There are 4 nested groupings, the coarsest first. Each group lies inside one group of the grouping before and may be the whole of it. The rows also spread widely along 12 directions, which tell nothing about the answers.
(in the rows, 128 means zero)
Known rows, each followed by its group in each grouping:
[170 113 136 104 142 124 132  97 167 165 134 137 110 161 117 107 100 126
 120 134 134  82  79 114 167  88]
q673 q11 kezip q709
[120 136 114 109 127 120 137 111 130 104 111 109 116 123  92  97 101 131
 113 117 151 159  91 129 117 142]
q673 q11 nufi q765
[126 157  94 154 113 164 153 157 180 123 117 122 109 155 120 108 131 125
 127 107 150 111 140 127 128 122]
q673 q11 kezip q257
[ 73 125 144 140 154 153 175 120 134  91  88 136 134 146 116 103 114 187
 173  83 119 136 119 157 112 133]
q673 q874 lat q632
[ 86 138 125 122 126 117 158 145 127 148 137 130 117 144 113 116 117 140
 111  93 127 109 121 142 150 137]
q74 q475 bag q908
[150 176 106 116 129 111  93 149 114  94 124 112 111 146  96 103 139 109
  95 114 113 163 114 129 119 149]
q673 q651 Puti q395
[191  69 126 112 156 112 203 156 140 136 121  89 119 123 171 182 111  86
 142 175 165 118 139 125 168 139]
q74 q573 duf q114
[155 181  83 125 107 107  99 103 165 235 151 112  85 165 118  60 127  89
  78 115 121 158  83 139 169 140]
q74 q475 Vena q469
[136 146 135 134  97 156 119 187 170  99 115 103  99 114 125 104 182 157
  88  99  84 169 137 113 111 131]
q74 q303 lepak q956
[181 112 144 128 111  99 139 112 176 141 136 104  82 102 119 131 150 128
 108 166 164 127  52  95 163  99]
q673 q874 lat q48
[107 130 145 156  95 134 106 152 149 134  95 117  69 121 137 105 185 159
  87  95  91 179 143 153 113 161]
q74 q573 Sez q466
[ 94 171  73 123 130 131 169 164 120 118 128 133 119 104 133 112  92 114
 121 143 176 137 179 147 119 138]
q673 q11 toror q704
[ 88  77 145  54 126  76 189 124  55 190 102 113 116 161 149 122 103 144
 146 128  78 145 113 168 172 153]
q673 q651 Puti q624
[154 144 120 150 161 102  72  74 129 145 106 159  78 113 165 104 130 133
 110 146 119 164 159 148 117 148]
q74 q475 bag q724
[167 119  99 106  82 148 134 154 146 127 125 103 101 121 131 143 103 104
  81 120 129  95 191  88  98 141]
q74 q619 suvag q351
[143 121 136 135 179 133 149 107 156 147 135 160 130 173 132 120  85 134
 144 111 141  59 128 135 156 101]
q74 q303 tamos q470
[164 120 152 149 190 125 104 112 167 130 111 151  97 149 134  90 129 124
 106 141 147 143  84 176 165 114]
q673 q11 nufi q765
[209  68 147  77 107  92  95  75 130 172 107  73  93 174 103 121 108  95
  79 114  98 144  55 107 150 159]
q74 q619 suvag q351
[128 140 123 134 138 145 122 164 129 109  85 139 102 149 167 116 169 160
 146 121  73 165 180 155 117 136]
q673 q11 toror q704
[107 164 107 161 154  98 189 146 138  79 138 130 130 140 115 178 140 151
 181 111 172  84 127  92 139 121]
q74 q619 suvag q351
[105  92 131 139 136 121 189 138 162 194 120 102 102 139 138  96 111 106
 100 118 165 152  82 185 188 158]
q74 q475 Vena q469
[118  82 155 156 142 147 188 152 171  97 111 132 117 135 120 144 110 135
 126 120 180  68 120 139 148 117]
q673 q651 Puti q624
[120 134 100 120 134 150 113 142 123 143 107 124 114 187 100  78  77  81
  74  89 142 130 137 189 132 168]
q673 q11 kezip q257
[107 151 125 127 165  96 136 159  87  78 136 150 130 143 118 153 116 134
 130 109 138  97 158 134 128 141]
q74 q303 tamos q470
[134 146 114  92 137 114 107 122  86 181 137 178 106 171 148 121  86 126
 118 127  95  60 193 145 138 111]
q673 q874 lat q632
[174 134 133 154 179 108 110  92 129 121  97 158 104 185 160 149 148 147
 188 134 104 106 137 135 141 118]
q673 q874 lat q48
[ 81 140 125 130 110  86 152 112 104 146 101 113  91 128 134 127 161 171
 155 106 100 177 120 134 126 164]
q74 q573 Sez q466
[110 190 100  96 138  86  78 125  77 183 152 160 108 197 101  95  98 110
  81  81  92  96 148 152 146 144]
q74 q619 suvag q351
[122 145 125 123 113 108 107 166 114 105 114  96 111 206  70 117 158 113
 100  72 108 142  67 148 150 162]
q673 q11 kezip q257
[184  85 139 132  82 153 159 156 183 114 122  94 104 156 107 166 131 114
 114 119 150  53 110  82 139 109]
q673 q874 lat q48
[175  70 165 157 119  90 131  97 176 151 101  99  61 103 160 144 186 142
 116 160 136 167  66 118 165 139]
q74 q475 bag q724
[137 150 115  95 167 136 143 119 134  76 148 153 142  75 114 120  56 143
 108 135 157  93 173  91  91 101]
q74 q619 suvag q351

New rows, each followed by its group in each grouping:
[134 106 153  74  99 165 148 177 160  78 118  63 137  89  86  82 130 150
  68  86  84 200  84 109 104 145]
q74 q475 Vena q469
[139  86 138  63 140 138 135 137  88 147 104 139 121 139 153 107  69 121
  97 133  85 116 186 160 123 138]
q673 q651 Puti q624
[106 112 134 157 109 137 188 171 193 134 122  72 109 171  69  99 143 104
  95  89 192 140   8 160 190 145]
q673 q11 kezip q257
[152  80 162 113 111  82 140 111 145 157 124  94  95 149 112 140 149 134
 111 116 115 126  46 110 174 137]
q74 q475 Vena q469
[115 101 146 161 147 103 113 122 111 147 111 167  91 195 137 152 114 123
 114  95 136  51 162 167 150 151]
q74 q303 tamos q470
[ 60 157 106 122  91 123 209 166 138 160 141  94 125 152  93 119 130 144
 138  74 138 120  99 125 151 141]
q74 q573 Sez q466
[132  84 150  84 127 121 163 141 125 139 122 124 117 145 121 130 101 137
 114 127 123  92 110 129 155 111]
q673 q11 nufi q765
[140 128 139 135 137 170 140 119 187 105 121 143 128 133 126 113 119 175
 141  92 100  88 147  92 105  98]
q74 q475 Vena q469
[160  98 139  65  94 122 182 183 135 171 143  80 116 131 138 141 142 123
 107 131  87 127 114 101 165 118]
q74 q573 Sez q466
[166 142  84 117  96 111 146 109 155 130 127  53 123 162  78 122 119  91
 123  96 145 157  57  85 133 168]
q74 q475 Vena q469
[ 83 185 108 153 171 134 155 154 132 138 138 176 130 184 133 118 119 156
 155  78 118  70 179 151 143 114]
q74 q619 suvag q351
[ 97 207  79 135 126 150 119 154 141 131 133 154 118 157 108  81 112 132
 115  96 128 116 166 143 115 120]
q673 q11 toror q704
[118 131 116  59 132 122 167 156  93 134 142 121 133  90 136 121  81 130
 105 136 113 135 176 124 116 132]
q74 q573 Sez q466
[140 144 102 126 140  95 123  96 105 118 106 108 119 168 122 139 128 127
 156 102 106 150 123 118 122 168]
q74 q475 bag q908
[136 123 137 107  98 153 162 196 156 168 125  98 105 159 132  99 158 130
 101 110  91 139 108 151 167 119]
q673 q874 lat q48
[107 108 146 130  88 154 152 184 164 102 108 109  93 106 115 112 155 153
  84 111 131 140 121 133 124 126]
q673 q11 nufi q765
[ 79 110 157 124 105 118 139 115 124 164 102 140  91 148 136 117 145 190
 133  83  70 121 139 137 126 136]
q74 q573 duf q114
[ 72 111 160 120 122 131 110 107 124  99 110 168 103 125  86 103  90 174
  89  87 133  79 127 139 105 120]
q673 q11 kezip q709
[155 100 107 165 103 144 111  90 177 182 110 123  83 199  90 101  63  57
  63  99 200  55 110 158 146 159]
q673 q651 Puti q624
[179 160 109  84 148 164  97 132 150 161 143 138 131 164 128  67  84 112
  88 106  78 118 157 129 124 110]
q74 q303 tamos q470
[195 151 118  95 123 133  78 121 152  87 131  89 113  97  84  95 111 104
  59 123 121 179 104  93  90 143]
q74 q573 duf q114
[154 155  96 118 113 101 152 100 154 150 145  85 129 202  65 131 109 108
 141  78 144  90  49  77 155 131]
q74 q619 suvag q351
[155 152  99 169 117 141 146  96 194 154 109 106 109 188 132 123 161 148
 181  89 106 122 103  93 138 128]
q74 q475 bag q908
[129  50 167 100  88 152 202 179 176 164 125  92 101  93 151 128 134 142
  84 131 121 116 117 124 162 116]
q74 q475 bag q724
[156  88 118  75 121  93 165 159  87 127 132  97 116 119 135 172  88  88
  92 147 147 105 160 114 139 156]
q74 q619 suvag q351
[100 163 118 131 156  90 103 118  92 166 142 185 104 172 140 129 118 141
 124 104 102  72 175 150 149 128]
q74 q475 bag q908
[131 128 134 115 204 104 146 133  97 109 124 156 140 169 138 144  96 130
 147 113 124  96 153 155 148 133]
q74 q619 suvag q351
[104  66 134 138 111  78 186 108 116 171 109  87 104 191 103 161 110 100
 130  93 170  96  62 149 184 182]
q74 q475 bag q724
[162 108 155 142 141 167 124 143 187  66  96 108 109  83 140 108 159 160
 106 122 106 184 128 118  99 132]
q74 q475 bag q724
[102  79 153 134 128 110 162  56 158 173 116 135 103 140 114 118  86 160
 133 102 152  81  78 125 152 124]
q74 q475 bag q908
[161 157  81  87  78 147 135 129 150 143 136  95 122 126 121 113 109 125
 116 109  91 125 162  64  97 128]
q74 q475 Vena q469
[106 132 115 134 154 177 179 191 153 107 111 146 130 132 154 112 109 137
 132 124 139 113 191 166 128 117]
q673 q11 toror q704
[113 158  81 151 128 110 163 111 139 142 119  92 123 193  86 122 102  98
 141  75 171 125  89 132 144 173]
q74 q619 suvag q351
[176 155 102 119  80  77 105 119 145 173 151  94  78 152 100 135 152 100
  86 122 133 116  80  78 156 133]
q74 q619 suvag q351
[126 101 144 141 101 124 122 141 159 163 112 131  58  85 160 110 144 140
  61 138 134 144 157 146 132 139]
q74 q619 suvag q351
[120 126 125  83 152 108 166 151  91  92 122 101 150 157 101 140 100 131
 135  92 111 132 120 125 129 154]
q74 q619 suvag q351
[183 128 130 102  85 151  94 160 143 103 122 106 107 153 111 147 145 129
  91  93  69  96 169  76  92 130]
q74 q573 Sez q466
[137 155 127 122 138 133  98 103 163 247 136 169  92 197 160  63 136 151
 117  94  49 104 135 154 173 100]
q74 q475 Vena q469
[168 151 100  93 103  91 115 130 115 109 138  85 116 130  99 140 133 110
 108 119 112 149 107  76 119 152]
q74 q475 Vena q469
[120 151 151 146 127 138 142 165 183 171 128 155  79 117 168  83 193 180
 120 138  85 142 122 147 167  81]
q673 q651 Puti q395
[139 123 131 136  95 154 100  61 198 167 118 137  92 132 106  77 100 158
  95  89 115  97 112  94 105 114]
q74 q475 Vena q469
[162  87 133 115 171 126 171 127 146  80 108 127 118  66 155 143  90 125
 131 191 188 139 140 128 127 116]
q673 q11 toror q704
[ 77 107 170 104 144 149  91 144  88  89 104 190 117 130 127 113  85 182
  81  74  70  77 225 155  80 133]
q74 q303 lepak q956
[168 106 134  81 152 121 142 139 103  72 105  92 134 108 131 145 115 128
 128 133 102 175 144 114 102 156]
q74 q573 Sez q466
[102  94 150 116 137  86 198 146 127 142 148 119 126 147 111 161 115 135
 135 113 156  71  80 121 185 122]
q74 q475 Vena q469
[164 112  91  57 132 110 177 113  98 141 109  62 145 157 123 127  79 100
 147 118 107 173 115 109 129 169]
q74 q619 suvag q351
[155 115 113  82  62 154 136 135 152 132  95  79 105 133 120 105 137 148
 121 113  72 164 125  86 101 130]
q673 q11 toror q704
[164 163  91 162 157 107 109 122 140 152 129 156  93 151 172 142 141 111
 139 143 132 108 185 130 140 135]
q74 q475 Vena q469
[ 86 130 128  96 114 142 142 153 117 144 127 115 129 162  91  81  86 128
  80  65 110 125 122 158 128 154]
q74 q303 tamos q470
[127 119 157 114 132 112 163 133 153 144 118 116 100  97 158 117 175 188
 148 136  81 175 103 116 146 109]
q74 q573 duf q114
[215  92 109 118  87 143 132 127 177 148 113  77 102 165 128 146 120  89
 107 123 124 101 126  78 131 138]
q74 q303 lepak q956
[119 151  82  78  97 128 114 113  96 179 130 119 119 166 109  92  68 101
  87  86  95 117 168 130 110 163]
q74 q475 bag q724
[112 131 145 140 175 167 176 145 159  67 100 148 138  99 168 119 139 205
 184 116  96 144 177 120  98 104]
q74 q303 tamos q470
[149 155  68  94 111 117 206 172 127 165 138  68 135 173 134 141 123  94
 154 116 121 139 129 103 159 147]
q74 q619 suvag q351
[145 143 123 122 164 121 140 131 119  99 107 122 136 177 138 135 141 150
 176  99  83 139 136 121 125 139]
q74 q303 tamos q470
[ 85 134  84 151 115 113 231 101 159 186 115  91 113 136 134 122 107 131
 181 119 181 144 100 131 153 152]
q74 q573 duf q114
[134 111 154 133 130 101 117 128 123  86 118 141  99 133 117 168 140 159
 116 106 120  81 142  98 117 128]
q74 q619 suvag q351
[123  82 142 119 117 159 159 132 157 140 103 128 104 119 146 121  93 147
 101 110 126  98 174 131 114 131]
q74 q619 suvag q351
[122 138 124 187 204 140 146  82 174  95  98 151 122 142 128 108  99 146
 157 104 177 129 124 156 121 139]
q74 q619 suvag q351
[124  94 114 125 102 127 201 136 171 135 153  80 129 130  65 137  61  76
  80 106 230  68  63 109 161 142]
q74 q475 bag q724
[115  83 161 105 117 113 164 132 131 126 114 134 103 128 128 143 126 167
 131 129 124  89 113 117 147 104]
q673 q11 nufi q765
[125 105  96 137 108  95 178 137 103  76 119  94 122 132 108 207  99  99
 141 119 190  78 154  90 113 175]
q74 q475 bag q908
[160 132 120 135 113 102 109 101 147 156 146 144  92 156 116 143 111 119
 107 121 146  50 128  89 142 112]
q74 q303 tamos q470
[ 95 152 134 143 167  92  83  74 121 119 128 153 107 132  78  79  86 129
  79  92 161 141  83 164 126 160]
q74 q475 Vena q469
[210 112 139  85 128 111 126 129 156 119 124  70 109  95 137 117 162 126
 108 157  90 208  69  88 142 128]
q74 q475 bag q724
[152 115 121 133 123 114 142 106 158 163 122 125  91 114 158 127 129 134
 125 144 131 127 136 113 139 128]
q74 q475 Vena q469
[ 90 121 162 102 117 158 143 134 158 106 117 120 129 130  81  81 111 185
  95  56  90 126  98 119 109 120]
q74 q619 suvag q351
[183  85 150 100 103 134  95 123 158 175 118 123  73 115 149 106 118 121
  49 135 100 122 146 122 132 125]
q74 q619 suvag q351
[119 122 137 117  99 123 135 161 111  97 114 107 120 180  93 163 144 142
 126  65  89  90 141 105 114 153]
q74 q573 Sez q466
[154 135  88 132 154 153 133  99 126 145 101 131 135 227 112 116  57  85
 149  88 143  75 154 159 127 155]
q673 q874 lat q48
[149  61 161 118 153 127 151 102 156 188 116 151  91 129 167 119  85 131
  97 141 140  84 144 154 161 115]
q74 q619 suvag q351
[ 90 177  94 122 120 110 135 107 107 155 112 138 110 166 118  94 118 150
 151  97 101 135 137 137 122 141]
q673 q651 Puti q395
[169 189 104 140 155  99 125 165 158 122 163 121 106 128 118 124 158 105
 101 139 154 137 102 112 163 113]
q74 q619 suvag q351
[ 56 191 100  96 109 140  97 126  85 111 128 145 128 136  68  74  70 146
  78  49 100 128 180 141  64 164]
q74 q573 Sez q466
[169 117 134  98 118 143 147  91 172 134 100  75 131 161 116  99 147 164
 164  89  57 178  62  85 127 128]
q74 q475 bag q724
[119 111 126 101 141  99 143 118  81 121 109 112 133 189 101 150  93 119
 139  82 110 107 129 138 128 171]
q74 q573 duf q114
[175 142 124 151 109 146 160 157 226 137 131 101  94 119 133 113 184 143
 133 151 143 140  70  93 165  80]
q673 q11 toror q704
[157 130 100 123 109 109 175  92 172 145 113  63 112 123 116 112 134 132
 155 130 144 186  53  85 140 142]
q74 q303 lepak q956
[143 155 108  67 158 125 149 141 124 161 160 131 139 130 120  91  70 113
  95 123 119 117 135 127 146 110]
q74 q619 suvag q351
[ 45 174 113 116 173 101 144 161  57  83 138 153 157 197  64 130  73 127
 120  42 139  78 147 169 127 167]
q74 q619 suvag q351
[163 108 111 100  86 166 197 177 174 161 124  70 124 158 135 137 134 118
 133 106 100 116 135  96 142 127]
q74 q573 Sez q466
[133  65 186 105 121 132  91  93 124  65  89 152  97  73 128 136 103 191
  90 117  95 107 171  95  65 126]
q74 q303 lepak q956
[139 167 108 106 132 150 118 106 147 148 131 164 116 136 131  85  92 153
 128 120  98  89 169 108 109  89]
q673 q651 Puti q395
[121 170  91  81  98  85 113 112  80 157 136 122 107 134 128 124 125 142
 125 114  75 140 157  94 114 145]
q74 q475 bag q908
[170 163  91 145 183 154 212 156 183  90 126 111 147 105 176 148 143 144
 211 159 142 153 163  94 127 103]
q74 q573 duf q114
[134 113 142 157 154 103 156  84 154 143  89 137  89 134 167 123 159 173
 186 148 120 150 102 135 150 119]
q673 q651 Puti q395
[202 122  93 109 132 170 170 165 181  90 126  77 138  99 136 128  97  91
 111 149 156 147 151  89 110 129]
q74 q303 lepak q956
[117 103 117 133 100 118 138  63 140 109  90 101  97  88 116 121 101 149
 124 117 150 163 121 102  84 168]
q74 q475 bag q724
[128 111 124 129 172  79 140 103 101  96 109  89 136 183  68 130  85  86
 119  91 179 150  45 159 154 193]
q74 q303 lepak q956
[114 151  81 131 120 129 172 183  97 103 120 110 136 185 122 178 115 104
 154  86 127  85 203 122 113 170]
q74 q573 duf q114
[ 98 186  79 159 139 100  90  84  83  87  95 151 113 171 120 140 121 148
 168  76 107 129 195 121  71 184]
q74 q475 Vena q469
[172 115 172 139 161 101  77  61 161 130 115 128 108 203  76 113 135 143
 125  77 101 109  29 119 151 126]
q74 q573 duf q114
[173 100 131 100 115 123 120 147 125  99 105 116  98 121 143 150 137 127
 112 148 111 125 152 106 119 128]
q673 q11 kezip q709
[111  72 157 107 131 134 169 106 142 117  88 125 112 110 133 117 104 172
 141 130 128 135 111 135 126 121]
q673 q11 toror q704
[ 76 123 130 120  81  93 129 150  87 121 133 136  93 123 105 158 123 140
  83  95 130  79 162 116 117 155]
q74 q475 bag q724
[151 156  81 125 149 150 162 110 144 112 114 129 141 161 139 140  90 138
 182 104 119  92 190  88  97 125]
q74 q619 suvag q351
[134 163 118 159 130 128 103 156 153 113 153 179  90 104 143 144 134 138
  90 130 143  57 203 107 117 104]
q74 q475 Vena q469
[162  97 140 124  51 153 139 162 174 159 116 104  77 149 131 139 161 137
  98 115 102  82 134  95 136 111]
q673 q874 lat q48
